The same things were measured in two ways. Each way mixes the same 10 hidden numbers, adds some noise and spreads widely along 5 directions of its own, which tell nothing about the thing.
(in the rows, 128 means zero)
Some things both ways: the first way, then the second way.
[132 113 176 134 130 123 100  89 149 156 148 177 184 120 157 142  84 113]
[ 94 132 124 143 123 137 116 144 124 106 137 145 101 143 141 129]

[147 172 141 129  87 112  98  99 106 113 147 129 129 139 128 149 138 119]
[ 96 161 147 163 139 127 147 209 112  91  77 177 131 151 147 135]

[147 156 131 137 108  81 122  95  98 106 145 144 173 105 133 149  91 132]
[137  98 106 157 160  87 133 154 140  89 133 113 122 141 116 164]

[120 127 183 115  72 113 165  79 137 153 153 121 177 174 170 152 135 136]
[188  85 132 115 139 108  89 103 133 156 126 119 155 117 134 128]

[137 171  96 147 136  86  98 151  69 195 114  64 106 142  97 175 176  91]
[153 159  80  97  85 125 152 101 138 166 177 143 136 118 113 116]

[160 142 172 169 122 127  65  48  95 222 142 143 142  84 150 133 149  67]
[108 135 155  91 114 146 126 119 158 130 157 136 107 120 112 115]

[174 149 155 116 128 108 125 108 176 156 127 138 130 130 130 142 119 122]
[121  93  84 108 133 125 133  78 195 151 172 157 118  42  86 144]

[137 133 110 151 146 112 130 130 153 146 105 117 179 134  87 153 127 120]
[158 136 168 118 160 113  97  55 151 113 138 120 145 137 162 134]

[176 141 190 116 122  51  88  88 195 152 133 195 152 120 119 155  83 103]
[125 139 101 158 112 127 144 161  83 129 103 126 139 151 124 154]

[119 145  64 128 172 116 125 157  65 130  65 103 145  99  87 129 135 151]
[ 96 205 202  95 157  95 148  33 165 143 141 130 137 142 121 139]

[154 121 208 125  70  46 129  68 157 153 182 166 158 177 154 186 122  77]
[160 129 123 140 101 138 135 212  98 136 134 144 121 169 141 118]

[141 184 148 115 143 102  82 122 112 167  98 155 158 103 128 170  92  99]
[151 142 152 136 147 141  89 125 124  70 131  52 135 126  99 117]

[160 155 127 124 133 152 116 118 114 119 146 130 108 117 118 127 121 137]
[118  62  98 130 139 156 134 199 148  74 114 122 117 103 130 127]

[162 129 148 118 131  63 118 134 137 191 125 141 140 129 160 130 107  91]
[129 142  95 117  93 154 136 141 113 116 168  95 106 168 124 105]

[179 152 132 137 134 104 145  91 177 134 114 135 152 104 109 106  97 159]
[118 114  73 130  96 138 160 123 129 135 144 183 119 121 156 146]

[184 171 101 143 131 103 142  94 157 167  97  91  88 118 112  98 143 157]
[ 75 179 134 124 108 124 148  90 121 159  99 234 132 134 159 157]

[142 103 154 137  91  86 120  79 112 160 143  96 177 121 136 176 191  91]
[174 109 150 118 163 103 134  67 182 180 173  88 142 115  96 157]

[162 189 126 130 134 112  89 124 108 134 109 141 140  96 100 139 111 122]
[148 205  66 126  56 163 137 116  65 167 125 172 150 169 123 149]

[114 189 138 130  88  94 117  85  77 131 110 129 151 148 148 143 108 141]
[125 129 147 141 151  66 130 120 125 119  83 138 154 116 112 155]

[105 163 144 130 114 144 137  94  83 162 127 109 154 139 141 167 133 142]
[132 159 158 113 108 201 106 148 119 111 175 121  91 134 140  79]

[151 148 147 120 123 131 106 115  75 155 141 119 170  61 156 108 102 132]
[125 189 100 137 100 155 115 148 101 100 130 110 139 192 143 130]

[122 152 125 141 125 122 139  92  90 158 126  85 164  95 130 147 128 169]
[122 141  44 115  83 152 161  68 162 181 247 156  83  72  93 136]

[124 119 147 103 187 152 106 149 172 110 112 196 132 139  76 162 108 139]
[119  96 175  97 160 138 110  78 152 145 127 109 116  65  97 130]

[205 110 176 128 133  64 111  89 121 182 165 140 138  56 119 121 139 101]
[107 124  83 107  85 110 213 202 148 142 173 157 105 132 133 117]

[120 170  85 145 137 124 134 114  89 109 116 103 113 145  97 151 119 171]
[108 122 128 119 150 151 126  98 159 125 157 136 101  94 101 149]

[141 157 130 116 159 169 102 121 133 150 130 104  84 121  77 195 193 135]
[131 118 181 123 147 170  97 135 134 138 125 139 108  82 122 115]

[153 147 105 115 162 101 115 113 112 140 107 134  71 112 108 147 143 140]
[105  66 121 135 122 106 169 182 121 134 106 131 113 117 110 146]

Other things, the second way, with their names:
<514>: [118 106 108 145 135 103 150 114 144 123 130 139 137 129 161 129]
<551>: [138 105  80  88  85 105 179 135 121 199 144 156 130 116 110 143]
<20>: [123 137 164  80 152 118 118  92 206 116 196  97 105 109  94 103]
<94>: [101 109 132 144 153 127 148 138 161 135 119 150 123  90 119 143]
<90>: [118 111 129 133 133 141 129 107 108 101 118 127 109 143 136 126]
<217>: [ 78 221 181 106 121 160 142 131 149 128 158 134 110 149 119 101]
<205>: [105 156  92 158 127 169 137 147 128  68 163 101 100 112 132  91]
<376>: [141  85 117 157 151 106 138 124 123 122 169  77  95  98 104 128]
<281>: [121 170 111 133 104 192 153  94 108 135 148 137 119 109 125 110]
<96>: [117 144 170 117 119 107 143 209 120 110  81 170 143 133 139 122]
<157>: [120  97 104  70 108 100 131  96 133 154 108 132 143  84 107 123]
<534>: [104 119 154  78 122 146 152 167 148  81 162  89  95 132 129  79]
<156>: [138 122 135 132 163 136 116  53 125 145 131  67 143  96  92 151]
<483>: [160 145 120 103  74 137  96  77  61 179  82 147 166 143 141 134]
<17>: [147 108  81 130 106 104 180 121 110 167 142 120 134 120 112 147]
<61>: [135 140 134 141 149  93 148 102 186 145 127 149 168 125 137 155]
<338>: [145 115 110 115 119 172 154 136 145 129 195  79 100 125 121  98]
<427>: [118 130 149 114 107 133 137 149  99 147 135 111 119 146 139 127]
<302>: [147 135 100 130 115 155 139  85 131 177 166  99 132 130 119 136]
<154>: [191 144  53 153 105  83 156 125  91 160 131 139 171 132 125 153]
<19>: [121 163  72 140  88 139 129 127 114 142 150 183 126 160 163 141]
<221>: [104 183 111 122  96 116 122 129  87 150 112 172 127 173 125 138]
<401>: [111 151 169 127 135 152 101 131 130 115 124 110 124 126 108 119]
<136>: [158 136 121 117  92 141 156 163 126 172 158 160 125 129 125 119]
<553>: [107 145 118 135 120 162 132  87 122 156 130 178 114 108 121 147]
<331>: [157  98 155 138 145 153  99 139 135 140 129 142 124 119 148 129]
<519>: [127 110 133 125 135  89 147 137 121 109  91 120 150 100 131 119]
<487>: [111  88 104 113 120 119 151 110 129 161 119 145 127  51 101 145]
<103>: [149 138 128 129 120 177  87  91 151 155 199 111 102 107  99 114]
<162>: [147 190 156 123 128 152  78  88 104 112 143 109 127 168 134 125]
<345>: [105 126 139 127 129 146 113 132 119 111 118 112 119 135 133 125]
<138>: [120 178 132 158 121 141 106 174 105  60 109 110 137 175 145 100]
<515>: [140 160 125 155 164  96 100 130 134  96 116  99 154 134 108 136]
<526>: [155  90 132 111 146 106 129  69 124 142  95  84 168  89 132 135]
<286>: [116  91 136  95 148 135 116 158 193  94 140  92 122 107  91 117]
<119>: [131 115  69 106  90 114 165 125 142 126 180 103 118 140 113 124]
<492>: [109 167 141 151 137 178 102 152 137 117 144 131 115 128 133 119]
<15>: [208 174  95 150  84 169  99  71  70 191 172  90 144 149  98 145]
<178>: [ 74 123 161 149 144  98 163 180 110  88  82 169 108 154 162 135]
<446>: [182  67 106 121  91 140 132  98  67 191 127 113 132 131 141 143]
<413>: [132 122 191 111 174 122  69  74 168 157 115 164 127 134 119 158]
<34>: [108 228 159 147 114 198 125 144  93  73 150 113 106 151 159  80]
<307>: [ 41 168 131 140 141 112 183  90 189 122 166 194  92  81 111 146]
<358>: [147 111 117 119 120 121 127 110 140 168 112 103 166 146 115 154]
<219>: [ 98 144 133 119 144  53 144 117 152 133  92 190 154 151 147 174]
<115>: [105 153 154 102 133 133 156 134 160  98 143 106 124 141 128 113]

Some of these things the first way, each followed by its name:
[177 123 144 143 143  59  86 122 122 206 130 144 150  98 132 129 111  68]
<119>
[159 139 124  95 142 102 134 138 179 128 110 120  89 150 114 161 152 132]
<94>
[149 164 143  85 108  86 116 155 115 140 132 113 144 126 151 162 120 117]
<515>
[161 142 133 143 176  80 104  87 110 224 116  98  76  82  86 161 160 132]
<427>
[137 109 136 105 155 146 145 126 162 133 121 130 134 110 102 127 154 180]
<446>
[151 130 201 109  98 137 107  77 150 167 164 124 163 109 165 156 135 116]
<492>
[170 146 199 127 103 111  75  58 142 206 141 157 153 100 166 144 133  79]
<401>
[162 130 167 146 122 117  60  92  92 188 163 155 126 116 151 149 134  43]
<286>
[139 146 118 109 160 114 121 163 158 165  89 103 102 148  85 129 152 148]
<526>
[166 132 146 149 124  74  81  89 132 215 124 106  98 142 130 167 173  48]
<358>
[161 139 157 118 166 124  87 147 119 202 138 147  92 105 109 104 131 122]
<157>
[130 149 180 137 131 171  67 102 120 195 129 151 161  98 127 118 136 117]
<483>
[152 126 164 176 122  80  66  93  77 241 166 127 124 121 128 128 142  65]
<534>
[175 163 152 129 161  99  85 108 175 190 119 141  75 113  80 144 138 128]
<487>
[201 163 121 126 140  62 132  91 196 165  76 130 127  96 127 122 106 128]
<307>
[201 123 153 132 150 117  97 126 179 177 150 123 155  65 115 130 134 102]
<19>
[125 155  44 135 195  97 116 179 117  93  79 139  85 156  54 169 114 143]
<178>
[178 154 151  89 115  47 127 168 169 129 133 121 150 118  94 164 132 126]
<154>
[137 137 158 100 126 125  95 169 146 149 136 138 180 121 140 132 104 124]
<205>
[173 114 189 122 148 100  89 103 188 192 143 174 144 102 135 127 104 103]
<345>
[155 147 161 128 122  77  96  78 103 212 118 127 132 103 153 157 136  89]
<217>
[142 149 117 136 122  32 126 120 135 159 109 109 108 170  96 162 139 124]
<17>
[101 186 123 128 124 130 103 132  86 151  98  97 166 123 105 162 123 145]
<34>
